The rows are grouped in 3 different ways at once. Each group adds its own fixed numbers to the row, and there is some noise. The rows also spread widely along 10 directions, which tell nothing about the answers.
In the rows, zero is written as 128.
Known rows, each followed by its group in each grouping:
[186  87 120 134 114 100 179 145 186 125 157 119 178 196 137 153 162 147
 148 106 113 150 180 104 109 156 173 149 166 117]	j956 (2) j705
[175  82 124 193 111 103  94 154 122 109 133 103 141 122  63 149  92 127
 127 167  97 115  54 142 129 163  91 130 108  84]	j625 (1) j705
[118 141 141  90 152 129 145 145 110 135 188 125 127 113 145 101 157 131
  92 122 153 129 151 102 136 152 155 121 140 189]	j255 (1) j392
[ 76  95 112 121 119 140 155 100 151 118 125 129 128 112 158  83 184 116
 101 115 125 164 195  43 141 124 161 134  78 136]	j23 (4) j392
[143 113 116 134 115  93 137 132 133 106 193 114 126 113  74 147 128 169
 139 146 119 110 141 136 126 156 143 141 124 155]	j538 (2) j575
[111  68 151 137 135 119 137 111 173 129 151 129 146 177 164 164 141 151
 145 132 102 165 159  66 133 118 162  90 125 117]	j625 (0) j575
[113 136 128 134 118 131 156 135 116 142 147 125 146 161 161 129 120 132
 101 151 119 171 110 142 109 114 108  67 103 135]	j956 (3) j392
[100 160 101 164 105  85 144 192 112 154 124 132 120 117 174 161 158  77
  66 132 130 124 125 139 109 124 104  90  97 150]	j23 (4) j575
[ 71 126 125 150 146 167 112 104  94 117  67 117 113  74 115  78 125  65
  92 132 149 157 116 115 149 107  94 145  63 109]	j255 (3) j575
[164 122 171  81 134 155 121 134 122 122 128 120 123 118 120 130 115 145
 154 114 151 160 117 125 155 115 139 130 155 101]	j538 (0) j392
[104  97 152 141  92 109 117 156  78 109 172 126 119  70  98 185 128 125
 117 179 101 170  90 131 136 127 106  77  78 104]	j538 (3) j392
[129  87 132 163 131  92 130 172 120 130 164 119 140 125 142 173 164  90
  96 134 117 126 123  94 138 152 137 113 131 142]	j255 (0) j705
[162 124 138 149 104  91 156 167 136 155 133 133 156 178 135 216 111 122
 142 166 124 165 104 180  98 133 116  88 138  90]	j625 (2) j392
[157 155 127 125  83 125 154 173 114 135 122 123 148  97 110 138 142 109
 109 127 133 163 128 175 106 136 112 120 125 104]	j625 (3) j705
[ 98 108 154 104 174 171  95  85 126 108  63 143 102  97 147 109 137  81
 142  89 156 135 156  62 166  95 151 172 129  99]	j956 (1) j705
[ 97 102  99 129 116 118 113  89 129  80 179 116 103  71  47  94 114 172
 146 148 130  82 161 112 145 157 147 155  84 171]	j23 (0) j575
[126 119  94 139 106 113 154  91 164 121 114 130 135 144  96 156 114 141
 155 145 123 132 155 144 108 131 142 150 110 111]	j625 (2) j392
[ 81 111 150 110 200 130  98 106 108 136 149 143 102 148 153 163 115  98
 131 142 156 101 124  89 157 120 147 123 142 162]	j956 (3) j392
[176 119 138  91 103 110 133 159 165 111 191 119 130 115 102 148 142 182
 151  94 120 110 169 106 133 153 182 149 171 141]	j625 (3) j575
[113 131 137 104 156 168 175 103 111 134 133 122 168 146 121  60 138 112
 118 141 171 186 160 144 123 140 119 132 108 139]	j956 (3) j705
[156 134 115 133 140 136 101 140 144 129 115  98 102 138 158  76 125 132
  97  83 122  86  98  68 151 121 132 140 141 142]	j23 (0) j392
[117 173 145  82  86 120 137 156  91 127 133 153 103  69 122 184 121 125
 142 134 151 143 146 183 113 108 132 100 124 124]	j23 (3) j392
[141 179 132  78 120 155 193 145 136 163 150 124 157 160 185  70 148 156
  95 109 149 189 152 149  98 115 133  88 135 166]	j255 (4) j392
[188 143 100 161  97 119 109 159 130 113 102  90 115 112 117  76 117 133
  95  97 104 105  82 123 124 130 100 145 123 116]	j23 (2) j705
[ 87  72 138 139 136  85 113 147 113 117 190 131 108 106 136 209 170 104
 114 149 105 119 141  55 153 139 161 111 118 146]	j538 (3) j392
[ 80  85 169 116 163 149 137 123 113 130 115 136 134 117 155 123 168  75
 123 136 168 184 174  71 165 127 143 123 103 113]	j23 (0) j575
[158 120 129 134 184  98 129 143 130 151 145 121 133 188 142 144 134 101
 135 125 162  94 132 122 127 154 142 150 173 159]	j23 (2) j705

New rows, each followed by its group in each grouping:
[ 63 145 161  76 175 151 116  83 100 132  79 172  87  94 167 146 140  83
 156 109 181 143 184 110 136  85 152 132 129 135]	j23 (1) j705
[160 117 115 167 177 121 104 139 123 129 131  86 124 154 107  77 114 115
  97 130 135  95  71 108 149 147  99 160 127 144]	j538 (2) j575
[209  74 152 142 144 117 126 159 140 118 151 102 161 159  86 136 123 132
 152 131 131 143 108 125 138 167 134 160 160 100]	j255 (2) j705
[137 148 116 132 153 138 181 111 178 178  97 117 160 244 226  95 140 128
 102 106 126 177 136 103  95 101 133  94 143 135]	j625 (2) j392
[ 67 102 162 119 200 130 102 106  98 149 129 147 103 137 161 182 122  76
 131 152 164 123 123  93 158 113 142 113 132 150]	j255 (0) j392
[101 117 150  82 175 186 151  67 126 128 161 120 145 164 130  40 113 161
 132 146 159 179 149 104 139 127 136 112 108 159]	j956 (3) j392
[ 94 171 102 143 100 135  89 122 110 113  84 123  67  71 165 112 104 124
  75  99  90 110  81  96 133  71 102 102  87 127]	j956 (2) j392
[ 72 118 165  97 195 158 105  92  99 135 123 133  97 121 175 105 142 102
 109 123 153 145 128  57 162  98 140 114 119 150]	j538 (1) j392
[ 87 183 107 137 156 135 128 112  93 155 109 129 108 136 159 102  99 105
  84 143 150 112  88 161 107 104  91  97 103 173]	j255 (1) j392
[142  83 150 122 138 132 158 159 135 124 166 116 171 144 140 114 170 110
 101 134 140 170 152  79 148 163 149 134 129 120]	j956 (1) j392
[159 110 110 121 102 114 167 112 176 120 133 131 158 158  99 159 137 149
 172 120 126 140 184 146 100 143 162 156 147 111]	j625 (3) j705
[179 121 119 156 103  98 141 157 145 136 125 114 143 174 127 186 107 138
 143 139 114 130  87 163 112 124 114 105 143  97]	j538 (0) j392
[104 118 139 121 117 130 121 115 104 110 137 129 106  85 131 110 137 136
 120 132 117 152 140  99 133 114 129 107  93 133]	j23 (2) j705
[191 109 112 116 121 100 152 147 188 130 133 122 144 182 127 167 145 138
 168  88 146  92 175 111 128 153 182 175 188 121]	j23 (0) j392
[ 67  95 127 148  84 115 142 102 122 119 158 136 130 108 127 172 121 152
 123 183  86 180 129 118 116 110 123  52  60 120]	j625 (0) j392
[ 90 123 111 111 123 138 197  79 161 130  93 143 155 155 137 134 165 109
 157 121 156 185 222 137 104 109 155 148 106 113]	j538 (3) j575
[162 145 122 120 109 138  93 116 148 113 112 115  96 118 131 109  96 175
 136  85  91 105 101 109 120  95 132 124 143 121]	j625 (3) j705
[115  87 181  72 147 132 119  75 135 110 158 156 106 130 114 203  97 180
 217 146 134 160 165 117 137 103 181 114 144 117]	j255 (2) j392
[ 97 183 133  79 108 143 145 118  86 126 122 157 106  62 107 124 113 132
 142 143 168 155 160 198 107 106 114 108  98 141]	j23 (4) j705
[ 96 159 102 118  46  84 156 144 124 116 136 158 105  79 150 205 151 143
 132 115  95 138 178 154  82  95 147  78 107 138]	j23 (3) j705
[135 135 127 134 148 148 127 133 124 127  78 109 120 112 137  87 150  83
  98  96 154 144 126  99 150 116 117 168 121 108]	j538 (2) j575
[163  69 155 133 125 142  95 130 133  97 122 111 123 107 100 112 122 134
 153 116 119 139 116  80 161 131 134 142 124  86]	j23 (0) j705
[125 151 130 108 167 132 157 178 131 164 129 120 143 161 213 109 188  63
  56  84 172 128 152  73 149 138 149 135 165 163]	j956 (0) j392
[141 130 125 157 144 126  92 161 105 119 128 108 117 105  98 121  99 102
  99 134 145  89  75 138 155 143  94 141 121 131]	j956 (0) j575
[109 122 114 133 161 125 172 111 158 157 124 141 160 208 189 126 150 107
 119 123 142 154 167 112 106 120 139 111 130 151]	j956 (4) j705
[ 83  63 149 117 125 121 171 101 129 120 198 135 158 135 118 155 158 145
 143 176 127 186 186  97 133 148 167  95  94 148]	j255 (0) j392
[176 109 157  81 117 108 175 169 163 132 176 136 161 161 136 167 165 150
 169 107 163 154 207 130 126 155 185 132 182 131]	j23 (0) j575
[146 153 116 135 115 137 143 127 109 133 149 113 142 140 102  66  89 170
 122 162 133 149  94 189  97 131  82  88  92 146]	j23 (4) j705
[118 112 153 108 133 158 121 101 118 110 135 124 130 102  81 106 101 149
 152 152 143 163 133 138 140 127 124 130 102 109]	j625 (3) j575
[126 139 140 127  88 124 129 135 108 117  95 152 118  82 120 180 111 120
 149 132 120 164 124 175 105  96 116 102 109  91]	j255 (1) j705
[119 109 158  97 109 143 122 109 127 115 123 146 114  99 114 171 105 154
 170 140 126 171 138 135 131  98 143 109 111  93]	j255 (4) j392
[122 115 143 108 116 111 110 115 138  95 177 143 107 108 102 172  97 186
 170 135 115 110 146 129 128 121 156 110 129 142]	j956 (1) j575
[108 151 119 123 113 147  91 120 107 105 136 121  89  70 135  74 105 162
  89 112  97 118  92 102 134  96 106  97  91 155]	j956 (4) j705
[168 136 152 104 142 121 147 200 115 143 151 119 145 128 153 140 169  83
  87 105 165 143 135 107 151 155 145 145 170 127]	j956 (2) j392
[100 119 126 138  97 106 130 129 142 117 137 142 116 129 156 184 122 146
 134 126  93 139 143 114 114  96 139  83 109 124]	j956 (3) j575
[ 82 109 154 108 170 106 130 103 109 136 189 158 122 160 147 198 116 140
 159 162 136 132 152 130 119 117 153  77 138 172]	j956 (3) j705
[174 147 161  63 168 147 117 118 137 133 144 121 103 153 152 116 116 167
 154  86 154 121 127 103 146 108 162 143 193 143]	j538 (2) j392
[ 95 143 131  73 151 133 152 100 123 121 163 141 117  97 136 105 175 133
 125 104 158 129 200  99 128 131 174 145 139 184]	j538 (1) j705
[155 215 108 116 129 124 148 132 144 171  60 145 123 171 182 144 102 112
 126  90 155 114 119 199  76  87 113 119 170 132]	j625 (1) j705
[133  73  97 157 107 105 141  97 160  95 141 124 147 124  36 160 114 151
 181 165 122 125 157 148 123 153 136 169  89 101]	j538 (4) j575
[ 82 125 142 108 104 114 135 141  80 107 164 149 115  39 102 152 159 108
 117 156 144 149 169 133 129 141 136 111  89 143]	j23 (1) j705
[135 130 167 126 127 141 141 163 109 154 112 130 152 140 164 147 133  95
 104 150 143 196 105 138 125 119 108  85 122  89]	j625 (1) j392
[184  89 157 115 108 142  92 145 140  97 143 103 126 100  75 123 106 162
 150 124 111 139  97  97 158 140 137 148 138  77]	j625 (3) j392
[ 83 156  81 151  98 154 165  84 120 124 111 112 146 101 105  32 123 134
  73 161 123 163 125 146 102 130  88 112  41 141]	j625 (1) j392
